There are 2 nested groupings, the coarsest first. Each group lies inside one group of the grouping before and may be the whole of it. The rows also spread widely along 4 directions, which tell nothing about the answers.
Known rows, each followed by its group in each grouping:
[  7  21  26 -14 -37  -4  -4  15  -7  -2 -59  17   9  22 -25  17 -15 -57] | z_561 rin
[-15 -20   5   9   8  -1   4  32 -72  31 -40 -13  -3  37  24   0 -40  13] | z_397 raf
[-39  -4  16  -4   4  19 -16  14 -54   2 -41  11  -5  25  22   3 -32 -18] | z_397 far
[ -5  16  19 -16 -12   7 -21  22 -34  -5 -66  34   9  33  26   9 -19 -23] | z_561 Faz
[ -5   1   8  -6 -15   2  -7   6 -33 -11 -44  17 -11  22  -1   8 -23 -30] | z_561 vod
[ -5  -9   0 -15  -4   6  22   9  -9  -1   2 -32   7  17 -53  29 -21  -9] | z_397 kepo
[ -2  -8  24 -11   1  20   7  13 -16 -19  -5   7  -9  22 -25  11 -22 -16] | z_923 romu
[-16   6  10 -17  -8  12 -10   0 -20 -11 -37  27   1  21   6  20 -21 -31] | z_213 Fati
[-31 -14  38  -2  12  31 -18 -27 -34 -18 -12  15 -28  -4 -18  10 -38 -64] | z_923 viki
[  4   0  20  -2 -14  -1   3   2 -25  -6 -43  -1 -11  15 -31  14 -22 -31] | z_561 Fas
[ 15  -4   3  -7   6  23  25  16  -7 -23   3  -2  -7  35 -29  24 -11   2] | z_923 beb
[ -4  -7  19  -6 -15  -7   5   3 -29   6 -35   6 -12  15 -37  28 -23 -38] | z_213 por
[ -2  -2  18  -3   4  25  11  12 -24 -18  -9   8 -12  31  -4   8 -18 -13] | z_923 kez
[-12 -46 -16  12  25   1  16  -5 -42 -12   6 -38 -13  33 -25  20 -22  29] | z_213 gipe
[-33  -9  37   0  -7  10  -9  -5 -55  21 -31 -11 -25   2 -23   5 -41 -50] | z_397 tobo
[  3   6   1 -12   5  24  22  17   5 -33  12  -1  -3  36 -26  15  -6  -9] | z_923 kez
[  4 -32 -11  14  -4  -5  25  12 -38  -2 -15 -32 -19  32 -31  19 -32  13] | z_561 vod
[ 17   2   6 -17  -9  19  30  14  27 -30  27 -30   0  17 -99  38 -13 -22] | z_923 romu
[-17 -16   3  -4   5   7  -5   2 -32 -24 -20  -3  -9  17  -6  11 -31 -10] | z_561 Faz
[ 13   1  17  -2 -13  15  36  28   7  -6   7 -21 -12  28 -73  28 -16 -28] | z_923 kez
[-10  -7  27   0   2  25  11   6 -26 -10 -13   2 -24  20 -24  11 -26 -33] | z_923 kez
[  4 -11   5  -4  -2  18  18  16 -13 -20  10 -18  -5  36 -40  20 -22  -6] | z_923 viki
[ -7 -14  -6  -9  -4   6  14  10 -21 -14 -19  -2   2  32 -16  27 -18   0] | z_213 Fati
[  6  16  28 -14 -21  14   4  28 -11  -1 -29  21   2  28 -22  14 -18 -36] | z_923 viki

New rows. What belongs after each?
[  8  -7   6  -7   2  19  36  32  -9 -14   7 -11   0  43 -28  11 -13   7] | z_923 kez
[ -3   5   4 -13 -22   9  -1   2 -10 -25 -29   6  -9  23 -19  21 -19 -33] | z_561 vod
[-20 -19  19   7  -1   4 -15   3 -75  10 -65  26 -30  23  49  -5 -36 -19] | z_561 vod
[ -5 -23 -11   3   3   2  14   6 -29 -18  -3 -32  -6  30 -30  16 -29  11] | z_561 Faz
[  0 -14  -7   3  -9   6  14   9 -26 -13 -17 -15  -6  32 -23  17 -20  -3] | z_561 vod
[  6  -5  16  -3 -11   0   2   9 -35  -6 -48   3 -17  19 -21  13 -18 -19] | z_561 Fas
[ 14   7  28  -3 -10  18   6  23 -23   4 -34  21 -11  29 -10  12 -25 -30] | z_923 beb
[ -2  17  37 -16 -18  24  -4   5  -4  -8 -21  21 -11  17 -40  25 -24 -65] | z_923 viki
[-30 -16   9  -4   7  19   3  -3 -35 -12   6 -30 -10  17 -27   9 -30 -15] | z_397 tobo
[  5   7  -1 -15  -3  14   4  15  -8 -33 -27   5   6  31  -8  12  -2  -5] | z_561 Fas
[-23   4  17  -8   1  14  -6   1 -32  -6 -16  -4   1  24 -10   7 -19 -23] | z_397 tobo
[-22   3  33  -9 -10   7 -26  -5 -46   1 -78  41  -8  18  46  -3 -30 -44] | z_561 rin
[ 13  32  12 -27 -20  26  17  17  32 -36  14   6   5  25 -68  30  -1 -47] | z_923 kez
[  1  -3  -8 -13 -14   6  28   7   9 -18   5 -27   1  24 -72  38 -14 -11] | z_213 Fati
[  2  -6  15  -3 -15  -4  13   3 -11  -4 -18 -27 -13   7 -75  32 -27 -38] | z_561 Faz
[  0  -4  14  -8  12  27  -4   8 -33 -22 -29  37  -9  37  40   6 -18  -3] | z_923 beb
[ -9  16   9 -13 -11   7  -5  13 -15  -4 -23  -8   8  16 -27  21 -22 -38] | z_397 raf
[ -1  -4  27 -13  -4  26   1   8 -10 -13  -9  11 -14  11 -39  12 -23 -35] | z_923 romu
[ 14 -14  30   4  -4  10  24  17 -26   9 -19  -9 -25  20 -43  26 -34 -22] | z_923 beb
[-24   2   7  -9  -6  17   3   5 -18  -6 -10 -17   1  14 -39  27 -26 -33] | z_397 far
[ -6   2   4  -9 -18   8  -3   8 -20 -13 -33   7  -3  27 -12  16 -23 -23] | z_561 vod
[-18 -27   0   8  12   5  19  21 -50   5  -5 -33  -7  36 -16   4 -26  16] | z_397 tobo
[  3  47  12 -30 -26  12  -6  34   9 -12 -28  16  35  43 -13   9   7 -30] | z_397 tobo
[  1  -1   4 -23   9  34   2   6   5 -41  15  10   6  26 -27  16  -9 -10] | z_923 romu
[ -1  13   6 -22 -25  15   7  -8  23 -27  -1  -8   5   8 -84  49  -8 -47] | z_213 Fati
[-29 -25  13   1   2  12  -3 -25 -39  -5 -18  -9 -25   0 -33  27 -35 -32] | z_213 Fati
[ -6  25   8 -34 -20  19 -15  -2  18 -43 -33  26  21  30  -7  16  -2 -43] | z_561 rin
[ -6  -9  14  -7 -17   0   9  -9  -4 -14 -20 -21  -5  16 -52  27 -24 -34] | z_561 rin
[-25  11  44 -16 -21  13 -29 -22 -33   5 -62  40 -23 -12 -15  20 -37 -84] | z_213 Fati
[  -3   31   18  -18  -36    3   13   24   11    3  -12  -22   10   12
 -100   41  -18  -58] | z_397 far
[  3  17  15 -16 -35   5   2 -12   9 -18 -23  -8 -11   5 -78  36 -18 -65] | z_561 vod
[-14  31  32 -16 -36   6   3  18  -2   7 -27   0  -2   3 -72  33 -22 -75] | z_397 far
[  7  -2  20  -1 -21  -9  13  34 -41  19 -53  -5  -5  27 -25  15 -34 -12] | z_561 Faz
[-10 -31  -9   1  22   9  17 -23 -24 -42   6 -40 -20  17 -38  18 -24   9] | z_561 Fas
[-17 -38   7  14   1  -5  18 -25 -30  -6  -7 -45 -29   6 -66  24 -40 -20] | z_561 rin
[-11 -27   0   3  -8   1  16  -5 -38 -10 -16 -31 -19  13 -36  15 -33 -12] | z_561 vod
[ -8  -6  12  -4  -8  -3   7  -9 -10  -4 -13 -16 -16   9 -66  35 -14 -32] | z_213 gipe
[-24   6  11 -10  -6  16   1  17 -23  -7 -20  -9   5  26 -25  22 -21 -24] | z_397 far
[  3   1  31  -7  -8  20   7   8 -14  -7 -10   3 -14  19 -41  24 -26 -42] | z_923 viki
[  2  18  29 -17  -5  23   6  19 -14 -14 -26  27  -7  26  -9   8  -9 -38] | z_923 kez
[-24  -5 -10 -19  19  21 -10 -10 -13 -52  -9  10   6  24  17  11 -17  -2] | z_561 Faz
[ -8  -3  -9 -14   3  10   4   4 -11 -31  -6  -7   6  29 -22  20 -16  -7] | z_561 Faz
[  15   24    5  -15  -37   -5   29   44   13   15   -2  -37   16   27
 -109   33   -6  -33] | z_397 tobo
